The same things were measured in two ways. Each way mixes the same 10 hidden numbers, adds some noise and spreads widely along 6 directions of its own, which tell nothing about the thing.
(in the rows, 128 means zero)
Some things both ways: the first way, then the second way.
[168  95 125 129 122 164 146 139 132 155 149 125 135 163 102 154]
[ 88  86 135 127 128 138 151 146  98 146 129 142  90 120 108 154 128 134
 141 139 101 159 102  98 158]

[ 84 129 106 130 121 138 177 110 110 106 138 114 104 117 143  49]
[ 99 119 150 109 127 116  87 108 121 105  74 125 112 122 132  62 163 116
  94 101 110  76  93 126 179]

[111 149 159 133 161  97  66  90 160 137 110 110 116 110 156 187]
[151 104 118 122 151 162 149 157 139 132 114 134 113 143 127 186 142 147
 127 102 132 133 123 114 117]

[109 145 129 151  81 117 136 133 124 117 129 125 182 131 111  91]
[155 166 136 138 108 157 121 137 142 158 133 117 131 150 134 143 133 155
 150 130 147 106 134 121 113]

[172 120 122 102 137 137 106 114  87 128 163 165 135 136 124  95]
[139 160 143  93 125 135 112 139 142 151 119 105 133 121 130 113 140 126
 127 123 129  98 107 140 135]

[102 100 104  66 118 140 107 115 146 142 147 116 113 175 144  91]
[ 50 101 131 121 138  68 206  90  78 107 122 121 116 118 107  94  97  96
 129 141  73 176 100 149 132]

[ 84 106 175  75 181  90  44  99 152 135 117 172  65 191 143 179]
[126 127 140 124 155 122 148 129 123 143  98 102 116 156 106 110 111 120
 123  90 134 149  92 137 141]

[111 124 158 149 138 115 121 119 149 142 112 104 142 120 135 153]
[146 118 135 128 141 168 129 157 138 134 106 148 101 149 123 146 149 133
 116  93 137 115 113 106 135]

[143 139 163 143 162 120 119 103 113 128 112 132  88 137 119 152]
[126 151 143 137 184 150 121 122  99  85  99 140 146 140  89 112  97  87
  93  91 162 131 123  90 122]

[ 76 119 150 167 167  97 140 104 111 101  95 175  73 154 124 181]
[171 185 146  97 184 154 139 138 123 103  82 135 136 143 144 109 142 131
 109  63 138 124  78 162 115]

[ 99 125 127 120 105  86  84  97 137 150 123 117  90  64 160  70]
[118 104 116 133 120 141 136 130 114 137 132 148 134 117 129 137 121 110
 111 135 123 112 154 115 113]

[ 79 140 137  74 133 127 112 135 162 112 128  88 157 185 138 139]
[162 158 115 100 143 138 160 151 164 109 117 126 145 116 140 143 159 120
 120 108 139 109 138 140 102]

[151 117 105 104  94 159 160 156 112 139 141 104 127 143 109 109]
[127 112 123 108 103 130 130 143 147 154 142 113 156 102 145 129 156 134
 126 146 112 127 148 133 125]

[129  90 124 136 153 146 173 136  81 127 127 171  98 155 109 148]
[106 125 137 124  78 115  75 120 144 170 116 112 122 122 142  63 147 136
 122 128 129  91 138 136 174]

[119 105 101 147  73 146 155 149 140 102 108 156 154 103 101 113]
[172 130 141 144 121 141 104 139 142 164 152 128 115 159 152 147 132 179
 153 128 116 155  90 155 124]

[175 134 147 152 154 131 110  81 102 120 134 141 124  69 131 128]
[120 116 133 121 106 119 100 125 142 133 116 111 136 114 129 107 151 119
 117 140 123  88 130 116 147]

[111 154 110  95 175 105 101  91 170 105 109 104 160 156 139 154]
[101 117 100  84 110 104 169 143 131 129 140 135 135  65 157 142 152 126
 142 159  96 130 143 158 124]

[ 96  86 155 115  91 169 165 179  94 127 139 163  32 202 100 140]
[118 109 149 154 161 120 155 112  82 130 115 106 144 142  90 111 100 102
 114 120 118 183  88 105 139]

[144 102  84  70 135 231 138 182  87 145 206 124  81 184 127 140]
[128 120 131 155 123 165  99 124 136 134 116 127 114 165 115 163 145 174
 132 109 137 128 136  89 147]

[109 148 136 121 143  69  87  75 172 100  92 115 163 100 149  84]
[118 144 112 119 120 113 152 123 122 131 159 138 144  93 121 143 113 101
 129 165 117 127 146 134 106]

[155  81 126 139  96 124 148 118 117 166 112 128 108 110 126 112]
[ 87 120 120 109 137 108 130 105 124 110 140 126 140 122  97 122  88  80
 101 139 127 104 159 119 103]

[189 114 110 125 144 173 151 129  80 187 174 129 141 148 106 152]
[ 91 137 157 103 165 130 155 113  92 108  96 124 105 169 117  92 110 134
 121  76 111 153  83 142 130]

[147 175 137 104 145  97  70  74 103 124 121 116 124  95 158  81]
[133 128 130  96 143 129 163 147 132 125 118 121 140 119 136 120 138 111
 118 113 120 129 119 144 110]

[197 142 149 117 149 144 127  90  99 134 149 131  96  98 104 119]
[139 135 136 125 115 132 123 137 150 123 126 105 158 126 137 103 165 140
 126 121 135 138 140 116 137]

[124 101 157 176 121 127 157 105 104 145 127 177  88 146 106 128]
[121 134 126 124 118 145 144 151 113 153 107 135 114  99 125 131 144 120
 134 131 131 119 120 111 157]

[142 122 128 110 202 159 122 122  84  92 119 152  89 171 146 171]
[ 84 103 143 136 125 103  91  96 125 132 123 109 104 153  89 100 106 121
 113 121 119 129 112 111 168]

[ 79 153 125  99 106 154 139 142 138  60 114  87 164 169 134 106]
[152 164 122 144 150 126 151 124 141  78 134 139 149 129 117 143 126 104
 123 133 145 119 138 114  92]

[113 172 111 123 141 122 136 123 159 121 123  99 199 139 120 118]
[128 133 117 134 146 159  97 139 104 106 136 174  98 125 120 162 108 130
 131 124 156 112 135  93 136]

[168 130 104  62  94 135 100 108 190 146 136 117 185 140  88  77]
[ 93 133 118 149  69  66 132 103 143 169 158  70 187  97 139  77 110 129
 160 188 126 155 176 157 126]

Other things, the second way, with their names:
J294: [ 87  86 136 172 137 115  89  84  80  99 167 146 107 172  88 121  62 123
 125 140 131 159 135  82 134]
J161: [149 117 113 128  98 114 119 148 166 159 126 119 126 117 168 112 158 156
 144 125 129 130 134 165 143]
J153: [159 149 119 127 117 165 135 159 155 147 149 135 121 145 144 165 153 178
 155 114 145 154 144 124 122]
J538: [118 123 139 135 132  92 116 112 135 102 122 121 102 147 115  86 117 106
 122 121 129 112 102 130 144]
J354: [141 151 114 151  99 154 124 158 155 151 127 150 124 106 119 136 147 114
 129 138 163  99 166  94 141]
J549: [115  75 150  90 102 146 126 166 132 176 104 123  77 129 156 125 187 171
 140 112  82 126  75 136 177]
J827: [104 112  95 121 101 127 108 115 150 127 130 122 132 111 137 174 139 156
 137 148 129  90 180 120 128]
J667: [ 92 125 111 133  94  61 160 101 141 133 117 102 166  78 132  68 135  82
 113 159 107 117 153 160 136]
J991: [161 138 124 137 147 146 138 145 115 125 129 156 104 131 133 157 128 135
 138 121 131 133  97 127 127]
J75: [103  80 116 112 118 118  93 146 122 146  91 123  86 102 138 129 141 138
 136 126 129  94 110 123 187]
J533: [159 164 119 142 104 172 103 143 156 160 132 127 151 118 126 169 151 146
 132 141 155  94 165  97 122]
J380: [131 193 142 114 133 119 162 127 152 129 105 105 164 124 131  95 133 114
 127 119 131 119 124 160  98]
J523: [114 155 138 137 169 117 175 111  81  79 123 153 132 130 117 113  94  97
 126 124 121 151 100 132 100]
J863: [ 64 119 132 174 116 106 108  63  90  94 146 123 143 139  74 124  79  99
 117 172 126 112 164  67 125]
J166: [112 136 135 151 137  99 138  90 121 106 141 124 133 161 114 101  98 125
 124 121 118 157 122 141 112]
J814: [ 98 115 131 163  89  94 120  94 150 162 116  88 140 149 112  86 120 125
 122 137 123 120 146 133 143]
J501: [115  97 123 138 111 129  98 108 100 133 146 124 118 147 154 138 125 189
 156 131 113 154 127 131 145]
J398: [122 139 135 147 101 122 107 110 119 126 143 134 128 139 138  84 136 143
 133 128 128 138 135 123 148]
J698: [123 140 132 166 113 142 109  93 108 139 154 136 140 157 125 141 111 166
 136 137 117 156 140 120 119]
J403: [115 144 134 136 125  99 116  91 121  99 125 122 124 135 129 103 134 136
 129 132 110 121 106 136 143]
J806: [137 125 130 110 129 152 158 143 133 141 103 124 136 128 143 126 174 147
 116  95 110 142 119 133 137]
J113: [125 121 156 164 154 122 140 123  99 139 141 124 121 156 101 128  92 134
 142 131 114 201  74 124 133]
J811: [212 171 131 136 161 176 163 160 141 121 131 151 120 155 125 180 142 125
 125 106 145 119  96 116  89]
J116: [111 142 107 116 107 122 141 133 135 145 142 119 159  99 152 143 118 147
 154 155 132 131 170 151 102]
J337: [148  80 102 154  90 108 107 137 163 170 140 115 124 122 145 138 134 135
 134 149 131 112 151 139 138]
J923: [100 123 127  98 131 124 116 126 100 126 140 138 143  88 123 114 111  95
 113 148 121 114 138 121 130]
J52: [111 140 131 139 132 129 130 107 104 104 142 141 111 153 114 130  97 125
 135 133 134 116 132 110 112]
J812: [120 140 132 117 146 116 136 107 142 112 113 104 148 151 116 112 118 119
 109 104 127 122 132 142 107]
J747: [144 145 101 159 148 138 100 122 123  77 137 162 147  99 105 162 114  94
 112 147 169 101 166  78 123]
J760: [ 73  92 141 156 117  75 146  88 125 135 109  80 101 178 103  88 101 141
 142 118 109 160 105 136 154]
J6: [140 160 138 146 107 121 130  98 162 114 132 102 145 166 133 113 164 166
 133 118 116 136 133 132 124]
J461: [ 83 133 118 137 136 101 119 106 107  89 138 138 116 122 118 139  82 124
 152 155 141 119 143 120 119]
J272: [ 70  87  88 123  68 110 139 131 143 154 140 131 124  77 122 135 143 106
 127 170 123  93 205 101 150]
J469: [121 158 128 108 151 137 177 135  84 103 147 157 133 106 141 147 119 132
 148 139 110 163 110 138 101]
J758: [158 147 122 125 118 147 125 155 153 148 107 120 153 108 148 118 165 134
 125 115 148 116 141 131 136]
J36: [160 161 154 130 165 136 153 122 148 122  92 112 101 192 105 116 131 130
 113  67 127 132  68 143 123]
J213: [ 81 110 128 149 120 139 120 119  89 126 123 160  67 155 101 125  92 122
 135 120 142 107 136  86 151]
J87: [ 96  85 120 136  87 108 108 125 132 146 136 112 131 109 132 112 140 131
 135 157 120 120 155 110 156]
J66: [ 92 110 125 124 107 123  44 102 128 125 115 124 125 115 126 116 128 133
 113 140 132  66 150 108 162]
J931: [153 106 113 152  86 126  85 150 149 159 149 140 117  97 152 138 155 146
 146 163 133 115 134 121 163]
J880: [165 145 118 166 154 192  87 144 120 112 125 164 137 139  98 174 108 110
 108 115 192  95 166  56 114]
J54: [101 118 117 122 130 106 125 103 125 121  99 114 109 135 133 120 137 158
 133 105 114 134 114 148 162]
J59: [ 89 139 108 132 107 119 120  96 104 135 152 147 142 110 114 112  85  98
 114 150 136 107 184 120 113]
J848: [157 156 132 140 134 117 141 108 150 146 132 105 122 171 125 142 116 153
 139 115 118 141  98 165 109]
J279: [ 84  38 127 127 105 103 107 144 123 150 136 110 116 100 124 127 136 131
 137 160 106 152 124 103 175]
J267: [171 148 137 148 153 139 124 125 149 127 127 101 158 160 113 143 122 134
 121 112 145 146 117 122 106]
J952: [123 113 126 133 124 116  98 118 118 130 112 123 133 118 142 101 137 137
 122 122 124 130 119 135 159]
J404: [168 111 116 144 114 143 148 157 134 155 160 138 142 108 133 162 143 121
 133 156 125 145 133 113 116]
J521: [149 142 124 126 118 135 143 151 134 134 133 136 123 108 139 137 151 128
 142 140 130 121 120 124 132]
J589: [118 149 111 125 131 166 114 132 123 127 117 144 122 132 125 161 122 151
 134 110 159 108 166 105 127]
J770: [122 132 132 126 103 137 114 122 145 141 139 119 152 119 117 119 148 118
 109 141 121 110 154 107 129]
J397: [124 126 131 113 154 138 120 121 115  89 120 149 142 100 111 142 145  96
  90 132 109 106 116 101 129]
J531: [182 194 163 120 187 163 142 137 131  83  96 137 125 177 130 113 153 149
 118  57 137 153  61 137 119]
J616: [151 159 146 128 130 142 126 125 150 146 116 114 127 174 134 102 139 155
 123  84 133 139 112 149 124]
J367: [159 125 139 149  94 152  97 138 134 179 149 125 125 135 132 136 152 154
 136 143 121 131 115 111 152]
J364: [122 125 121 153 109  93  96 106 123 118 139 125 130 116 137 105 115 127
 140 158 132 112 131 134 142]
J766: [110 126 118 137 156 109 139 100  90  93 108 128 118 135 125 131 100 131
 136 118 130 132 112 133 132]
J676: [101  68 143 111 151 130 118 125  95 129 130 126 127 121 118 156 117 130
 116 141  84 148  89 118 132]
J451: [145 153 110 123 127 143 131 156 149 120 129 132 140 114 132 131 134 119
 135 119 173 117 167 112 122]

Some of these things the first way, each followed by its name:
[ 94 120 170  94 151 163  84 175 102  92 163 135 160 174 140 205] -> J811
[123  79 129 128 137 133 134 128 107 137 147 161  68 153 116 166] -> J549
[110 160 101  96 113 128  83  77 156 153 166 135 135  96 142  60] -> J766
[110 164 114 137 133 136 129  90 124 126 123 149 131 139 134 114] -> J75
[118 131  88  88 129 221 162 177  95  83 158 146 167 191  99 170] -> J364
[146 165  83 121 118 147 118 140 127  99 118  91 136 110 140 114] -> J676
[123 141 136 112 169 136 124 122 122 156 153  97 112 135 146 143] -> J806
[124 109 123 150 163 175 177 131 101  86 139 152 132 146 111 186] -> J403
[196 118 120 141 146 140 145 114  75 149 143 158 108 110 104 133] -> J923
[177 120 123 165 135 197 170 164  83 133 161 131 160 144 106 175] -> J533
[133 126 164 132 141 125  96 127 143 146 139 129 111 109 120 162] -> J880
[ 87 196  49 134 135 168 183 143  53  48 108 112 110 157 157  62] -> J66
[146 186 131 136 177 151  89  97  84  94 138 143 172  95 149 133] -> J991
[117  80 140 126 154 171 168 143 112  97 147 137  85 156 113 185] -> J6
[116 158 104 134  91 107 158 119 168 120 124  97 197 138  92  87] -> J469
[146  86 170 131 117  97 120  72 131 163 117 186  54 127  92 127] -> J451
[163 159 129 106 139 159 137 132 148 113 106  97 150 161  99 172] -> J279
[124 122 146 146 140  94 131  97 214 125 117  71 163  72 134 115] -> J397
[ 84 125 139  86 121 157 112 153 142 128 150  92 195 167 159 107] -> J36
[123 143 145 125 151  95 102  74 124 105 101 144  70 104 134 118] -> J87
[158 160 167 124 123 109  80  98 157 127 127 105 181  50 133  99] -> J404
[169 150  64 133 117 177 145 126  65 119 125 151 120 159 110 129] -> J116
[113 130 114 158  89 144 160 111  72  94 112 154  94 126 116  80] -> J523
[137 112 133 178 114 137 129  98 126 127 110 159 164  70 145 124] -> J848
[121 107 117  90 102 126 106  95 190 163 132 138 141  92 118  90] -> J161
[ 79 115 132 128 118 107 177 114 106  99 114 154  72 128 113  76] -> J398
[167 135 161 168 122 145 154 113 141 137 134 122 216 104  92 154] -> J521
[149 132 114 155 176 133 122 117 145 126 132 123 150  79 122 169] -> J698
[101  89 107 152  93 125 200 151 104 165 115 136 116 139 116  97] -> J59
